There are 4 nested groupings, the coarsest first. Each group lies inside one group of the grouping before and may be the whole of it. The rows also spread widely along 14 directions, which tell nothing about the answers.
In the rows, zero is written as 128.
Known rows, each followed by its group in each grouping:
[152 103 118 106  84 112 140 151 170 119 132  88 116 123 137 124 128 136
 119 151 134 138 105 104 112 121  81 131 192 103 120  93 180 140 136 129] : q_375 gakid q_429 q_811
[120  79 113 125 111 109 120 142 158 153 155  85 118 133 126 131 140 126
 145 128 168 176 119 128 138 162  88 164 153 115 134 117 165 115 144 119] : q_375 gozit q_454 q_24
[118 144 102 124  56 148  90 134 129  99 127 131 168 159 119 118 108 130
 137 161 146 141 102 116  73 112 135 165 130 114  91 114 177 161 150 116] : q_151 Begi q_798 q_537
[147 140 116 133 143  86 182 138  61 128 125 142 119  79 145 127 150 140
 108  96 127 152 127 103 133  97 123 109 101 115 140 133 104 117 135 148] : q_375 puvem q_863 q_65
[ 83 128 136 118 143 143 114 125 163 130 150 142 128 119 138 100 123 103
 127 101  93 129 160 148 165 150 127 136 110 166 162 101 106 108 124 171] : q_375 zolem q_669 q_184
[149  83 152 123 134 111 119 166 117 146 126 155 125 126 117 138 135 148
 115 165 132  95 150 107 111 155 100  95 111 171  82 143 171 138 140 128] : q_151 tolu q_408 q_881
[142 152  89 130  86 133 123 114 125 119 106 112 158 126 137 126 110 131
 151 148 105 164  84 129 103 108 146 145 100 100 141 123 111 143 105 146] : q_375 gozit q_454 q_81
[107 113 142 117 127 108 119 153 132 115 158 122 112 126 131 108 138 128
 116 110 136 124 151 117 133 136 115 126 136 149 127 111 164 109 154 123] : q_151 Begi q_798 q_142
[119 107 125 116 112 123 126 153 107 145 130 144 143 120 135 116 130 136
 117 125 140 149 142  94 120 127 121 135 117 141 108 126 156 123 152 129] : q_375 puvem q_863 q_551
[126 147 163 112 143 125  98 151 129 115 126 140 120 154 102  84 161 163
 130 127 121 144 154 108 128 159 185 148  45 142 140 143 154 114 117 120] : q_375 zolem q_749 q_714
[141 152 133 161  96 122  85 114 119 156 122 114 138 151 143 139 123 116
 127  77 179 204 106 106 127 131 151 146 126 127 151  89 141  93 112  99] : q_375 puvem q_189 q_474
[ 99 130 111 128  87 119 123 145  95 131 129 155 153 119 152 108 114 125
 123  91 119 135 123  96 101 101 127 137 116 142 106 113 141 117 119 139] : q_151 tolu q_408 q_445
[121 150 161 118 175 117 146 145 113 105 128 162 111 121 129  96 150 132
 123 119  74  94 194 107 146 142 161  79  75 157 142 141 102 119 119 146] : q_151 tolu q_802 q_634
[133 113 122 145  97 141 105 126 152 145 120 134 157 148 138 134 103 121
 148 150 111 124 115 143 114 142 111 137 108 148 118 110 127 140 103 160] : q_375 puvem q_189 q_357
[138 131 120 161 150 100 150 124  91 126 133 138 127 134 119 140 152 128
 155 129 130 123 141 141 129 152 125 120  69 124 120 153  99 141 116 143] : q_151 Begi q_798 q_537
[156 171 107 128  93 145 135 112 140 109  95 141 168 141 112 167 116  94
 141 140 150 157 133  98 100 111 144 111 157  92 103 109 143 181 130  79] : q_375 gozit q_454 q_24
[182 175 129 123 117 120 135 114 106 129  99 141 130 147 135 131 135 134
 120 120 109 148 122  91 115 130 162  68  93 137 147  91 121 132  75 142] : q_151 Begi q_798 q_537
[159 110 175 153 148 113 106 149 140 171 125 155 106 109 119 151 141 145
  95 125 158 124 102 158 152 168  73 144 101 183 124 116 127 112 108 167] : q_375 puvem q_189 q_474
[112 154 146 157 144 122 128 136 131 118 128 135 114 117 127 118 144 120
 140 116 130 122 151 132 140 134 122 144 128 115 127 151 100 127 131 120] : q_151 tolu q_408 q_881
[111  88 151 163 152 117 126 137 120 126 166 125 124 162 144 106 139 127
 156 142 116 105 188 138 142 178 130 109  90 150 136 140 123 115 153 150] : q_375 puvem q_189 q_474
[ 89  98 134 182 119  87 108 151 123 131 128 153 159 122 113 188 110  92
 156  69 170  85 138 148 106 113  90 164 120 144  38 158 161 139 127  58] : q_151 Begi q_798 q_537
[125 132 155 134 131 139 130 146  95 140 153 159 112 130 135  88 161 148
  91 134 169 161 151 105 147 163 108 140 127 145 141 108 130 119 178 172] : q_375 puvem q_863 q_551
[137 116 132 188 139 131 100 124  43 167 114 162 152 112 144 149 112 138
 135 154 143 147 128 132 128 142 148 109  58 164 120 169  86 120 167 140] : q_375 gozit q_454 q_24
[129 112 161 176 111 130  97 131 117 123 147 146 143 173 135 125 123 126
 136 135 153 108 157 130 115 166 126 113 117 156 106 112 155 134 149 130] : q_375 zolem q_749 q_714
[134 148 117 119 145 165 131 119 153 171  98 158 136 112 119 138 130 103
 142 164 111 149 147 128 155 158 107 124 119 138 129 135  74 154 109 161] : q_151 tolu q_802 q_634
[ 87 107 110 123 112  99 148 153 122 117 142 117 138  92 156 107 116 122
 134  91 102 125 136 117 124  85 113 150 134 118 121 133 134 109 142 131] : q_375 puvem q_863 q_65
[122 128 121 113 132 138 130 139 137 148 126 125 124 104 127 118 137 124
 122 144 142 171 139 114 148 134 114 148 138 120 139 130 123 126 160 132] : q_375 puvem q_863 q_65
[145 122 126 135  84 124 118 134 138 119 124 117 145 158 145 116 116 138
 141 139 115 132 115 110 101 135 130 119 126 124 124 103 154 135 106 137] : q_375 gozit q_454 q_24
[118  94 103  91 130 116 108 134 163 136 138  97 134 109 118 133 118 118
 137 137 105 153 130 134 135 131 136 131 106 145 143 122 156 114 135 121] : q_375 zolem q_669 q_184
[ 96  99 152 150 140 148 105 147 150 165 127 148 129 142 148 107 119 118
 155 145 100 101 180 122 148 172 110 118 120 164 112 149 108 119 123 148] : q_151 tolu q_408 q_881
[144 150 153 153 160 130  96 121 105 141 120 117 103 128 142 103 138 144
 136 153 104 150 150 121 149 156 176  92  76 146 177 149  85  94 131 140] : q_151 tolu q_408 q_445
[105 136 137 154 128 147 117 126 148 137 129 143 142 153 124 116 136 111
 160 129 135 135 162 135 142 164 126 154 112 124 121 135 113 142 126 134] : q_375 zolem q_749 q_714

New rows, each followed by its group in each grouping:
[126 100 122 124 128 121 122 133 134 170 130 152 140 112 130 142 122 122
 124 113 121 140 115 145 140 148  95 138  84 175 129 106 120 116  99 177] : q_375 puvem q_189 q_357
[118  63 145 173 124 106  82 147 100 197 134 133 133  95 155 157  99 127
 119 107 158 136 115 140 141 137  87 130 121 189 104 136 143  85 153 127] : q_375 zolem q_749 q_714
[ 95 126 155 169 125 123  90 132 111 115 164 130 127 186 136  87 145 128
 155 108 147 135 174 118 127 176 157 139  89 142 134 127 138 103 140 123] : q_151 tolu q_802 q_634
[113 121  99 156 112 116 153 124 103 139 130 130 154 128 148 134 126 106
 158 108 139 151 143 113 123 120 115 138 127 102 112 134 112 137 132 126] : q_375 puvem q_863 q_65
[135 157  93 158 107 122 143 105 127 127 119  93 137 130 144 143 124  93
 168 123 137 170 133 111 123 113 128 124 166  70 135 129 101 140 126  99] : q_151 tolu q_802 q_634
[119 100 132 164 146  85 139 146  79  94 149 132 130  74 141 144 113 130
 118 130 105  76 140 156 120  90 116 104 109 146 109 162 124 125 186 128] : q_375 zolem q_669 q_184
[128  97 135 131 129 118 124 151 107 117 142 151 135 114 125 136 120 129
 116 163 124  93 155 125 110 132 105  98 122 161  91 138 152 143 173 133] : q_151 tolu q_802 q_634
[161 156 133 133 127 105 155 122 111 118 119 136 118 123 153 115 133 131
 120 108  82 120 128 111 126 122 133  73 106 140 154  97 100 119  75 172] : q_151 tolu q_802 q_634
[153 136 119 130 131 137 102 108 148 113 128  95 123 111 131 145 106 110
 133 188 109 137 133 144 127 128 143  82 144 132 156 123 118 133 163 120] : q_151 tolu q_408 q_445
[204 184 145 117 117 103 171 146  76  97 108 155 109  95 113 134 166 164
  61 138 170 155  99  84 105  96 118 105 140 103 124 102 153 155 149 132] : q_375 puvem q_863 q_65
[117 131 114 135 131 122 118 124 110 132 130 125 136 121 131 132 127 110
 144 125 130 154 154 111 126 128 151 113 111 128 131 137 124 120 146 105] : q_151 tolu q_408 q_445
[113 137 114 138 122 109 141 125 108 106 141 133 146 105 136 144 117  99
 125  97 131 137 147 124 121  95 137 119 131 123 127 116 132 126 160 109] : q_375 puvem q_189 q_474
[105 125  93  95 121  96 125 132 189 109 139  80 130 115  90 143 144 105
 155  89 145 175 114 139 131 117 128 195 126  87 132 126 169 127 111  77] : q_375 zolem q_669 q_184
[151 111 121 166 107 117 108 116  82 171 131 120 141 125 155 155 114 115
 118 115 182 189 122 103 129 131 119 105 144 141 131 103 138 104 163 114] : q_375 puvem q_863 q_551
[113 130 123 117 119 132 113 146 130 142 126 130 123 110 128 109 135 135
 126 138 130 154 127 114 129 131 122 151 122 130 128 137 131 120 139 134] : q_151 tolu q_408 q_445
[157 131 127 130 121 110 132 128 154 101 127  91 118 109 130 141 122 129
 129 153 114 129 112 140 122 117 121 111 147 111 146 120 135 135 137 121] : q_375 gozit q_454 q_24
[133 165 121 114 129 111 147 134 150 124 108 101 119 108 138 120 137 119
 138  91 105 165 134 100 141  99 150 135 133  90 159 125 116 112 100 104] : q_375 puvem q_189 q_474
[124 145 159 208  95 155  74 110 137 122 138 122 143 199 152 103 117 128
 166 144 146 135 128 149 123 180 142 148 115 128 143 114 107 127 122 149] : q_375 gozit q_454 q_24
[186 147 148 149 126 105 149 123 172  85 131 115 113 141  94 168 153 124
 127 152 165 115 109 158 117 154  88 126 153 100 121 103 149 175 115 120] : q_375 gozit q_454 q_24
[133 130 118 173 121 125 117 116  88 131 124 122 141 126 152 127 116 127
 149 145 120 144 129 128 124 126 150 113  96 125 140 142  95 123 149 138] : q_375 gakid q_429 q_811
[173 106 102 100  98  86 162 131 111 154 110 126 153 146 144 144 130 127
 133  85 115 160 127  63 103 122 137  73 101 136 119  81 170 122  58 125] : q_375 puvem q_863 q_551
[158 131 131 156 124 127 171 120 139 146 134 135 122 145 130 147 155 105
 137 130 169 143 151 119 145 170  70 111 177 104 118  99 121 164 124 147] : q_375 zolem q_749 q_714
[126  89 114 125 112 105 141 156  88 160 128 147 140  98 144 129 127 146
 116 117 131 143 110 108 120 124  98 133 104 150 108 130 141 119 132 154] : q_375 gozit q_454 q_24
[144 153 117 104 173 135 156 139 125 142 106 123  89  18 120 135 142 135
  92 179 114 162 112 142 173 100  98 138 145 110 165 162  66 132 189 156] : q_375 gakid q_429 q_811
[125 123 118 100 154 112 162 136 166 121 132 128 119  88 112 135 141 115
 128 130 108 127 135 151 149 130  95 143 116 126 136 127 113 141 120 154] : q_375 puvem q_863 q_65
[121 145 146 167 117 108 111 128 119  95 144 116 127 141 135 121 131 127
 135 101 147 137 129 134 121 128 147 141 120 117 140 121 136 115 142 107] : q_375 gozit q_454 q_24
[167 140 133 144 147 128 131 118  94 152 114 151 128 100 119 166 135 122
 107 145 161 165 127 125 142 145 123  96 114 145 137 123 108 138 154 131] : q_375 gozit q_454 q_24
[100  99 123 147 103 149  70 139 150 162  98 109 161 135 161 123  76 115
 171 149  85 130 149 106 123 120 159 123 119 144 113 154 126 110 132  96] : q_375 gakid q_429 q_811
[123  83 114 145 105  96 152 151  66 115 147 160 157  84 155 145  99 128
 101 129 126  89 126 126  96  84  87 101 129 159  81 124 151 137 182 151] : q_375 puvem q_863 q_65
[ 71 144 171 202 101 153  96 154 122 120 135 181 148 144 139 104 123 127
 134 110 166  98 136 149 125 143  92 205 137 133  82 148 112 142 157 139] : q_375 gozit q_454 q_24
[102 174 123 163 122 124 127 101 129 103 156 141 135 118 117 148 139  77
 118  63 189 170 131 153 146 124 114 165 156 112 143  87 117 131 154 115] : q_375 zolem q_669 q_184
[140 107 131 126 101 129 111 132 136 130 131 132 147 137 142 139 106 119
 119 140 127 129 132 115 116 137 121  94 139 157 120  92 160 132 139 132] : q_375 gozit q_454 q_81
[122 112 143 127 125 133 123 153 116 140 131 142 126 112 142 114 127 139
 111 143 128 133 146 108 135 137 116 118 135 147 125 130 138 123 165 139] : q_375 gozit q_454 q_24
[144 139 108 134 106 110 148 144 108 132 103 105 127  93 147 129 128 138
 131 132 125 158 111  89 117  87 125 133 150  83 123 145 125 130 142 107] : q_375 gakid q_429 q_811
[101 102 122 182  76 130 141 138 111 127 162 113 140 156 187  90 116 122
 148 128 142 127 143 113 119 132  80 141 188 103 118 109 127 127 166 162] : q_375 puvem q_863 q_65
[115 100 160 150  79 115 122 176 128 117 136 122 127 155 182  58 117 173
 130 128  85  82 129  97 103 122 107 136 134 134 112 122 155 108 112 172] : q_375 puvem q_863 q_65
[142 160 155 121 120 102 157 160 107  91 116 161 121 136 131  88 158 161
 111  98 102 106 140  84 109 118 148 120  88 123 120 116 143 134  93 145] : q_375 gakid q_429 q_811
[124 150 103 139 115 142 126 130 103 141 127  91 116 128 141  93 150 138
 154 167 148 200 142  87 132 134 146 149 149  67 152 162 108 123 176 112] : q_151 tolu q_408 q_881
[160 159 157 150 107 126 113 126 115 113 112 172 145 152 131 139 119 120
 111 115 125 103 136 108 102 132 137  81 113 164 105  90 140 143  95 133] : q_151 tolu q_802 q_634
[103 170 134 138 104 134 164 149 103  97 125 183 141 108 149 107 125 117
 107 101 114  88 147 106 116  91  96 125 159 125  93 113 114 156 139 153] : q_151 Begi q_798 q_142
[130 173 114 146 168 125 130 101  80 127 121 149 125  57 126 158 121  96
 111 125 126 160 135 149 153 100 147 101 103 140 159 142  59 120 170 130] : q_151 tolu q_802 q_634
[124 148 132 151 162 118 130 132 120 100 131 126 110  89 116 117 140 139
 141 168  94 106 123 176 138 127 124 149  78 122 143 177  71 135 143 163] : q_151 tolu q_802 q_634
[169 145 137 146 126 128 149 116 137 136 132 121  98 124 155 110 139 136
 119 155 104 128 110 139 144 156  87  93 144 134 169  94  83 127  96 209] : q_151 tolu q_408 q_881
[124 145 158 175 134 127 104 130 118 130 121 121 122 122 155 121 118 125
 136 119 124 134 143 127 144 130 145 117 130 131 148 140 100 105 145 115] : q_375 gozit q_454 q_24
[121 133 116 122 129 130 141 138 115 152 126 149 129 128 123 116 154 126
 137 125 141 160 146 101 133 153 118 138 109 124 121 133 120 134 119 142] : q_151 tolu q_408 q_445
[110 138 155 110 142 117 117 157 197 131 106 129 116 132 109 126 139 119
 148  98 105 103 153 120 142 140 118 150 122 132 106 138 144 128  74  95] : q_151 Begi q_798 q_537
[159 164 119 122 125 126 122 142  88 126  94 140 136 128  93 131 158 152
 136 168 156 172 131  82  98 126 169 138  85  93 104 174 141 155 144  83] : q_151 tolu q_408 q_881
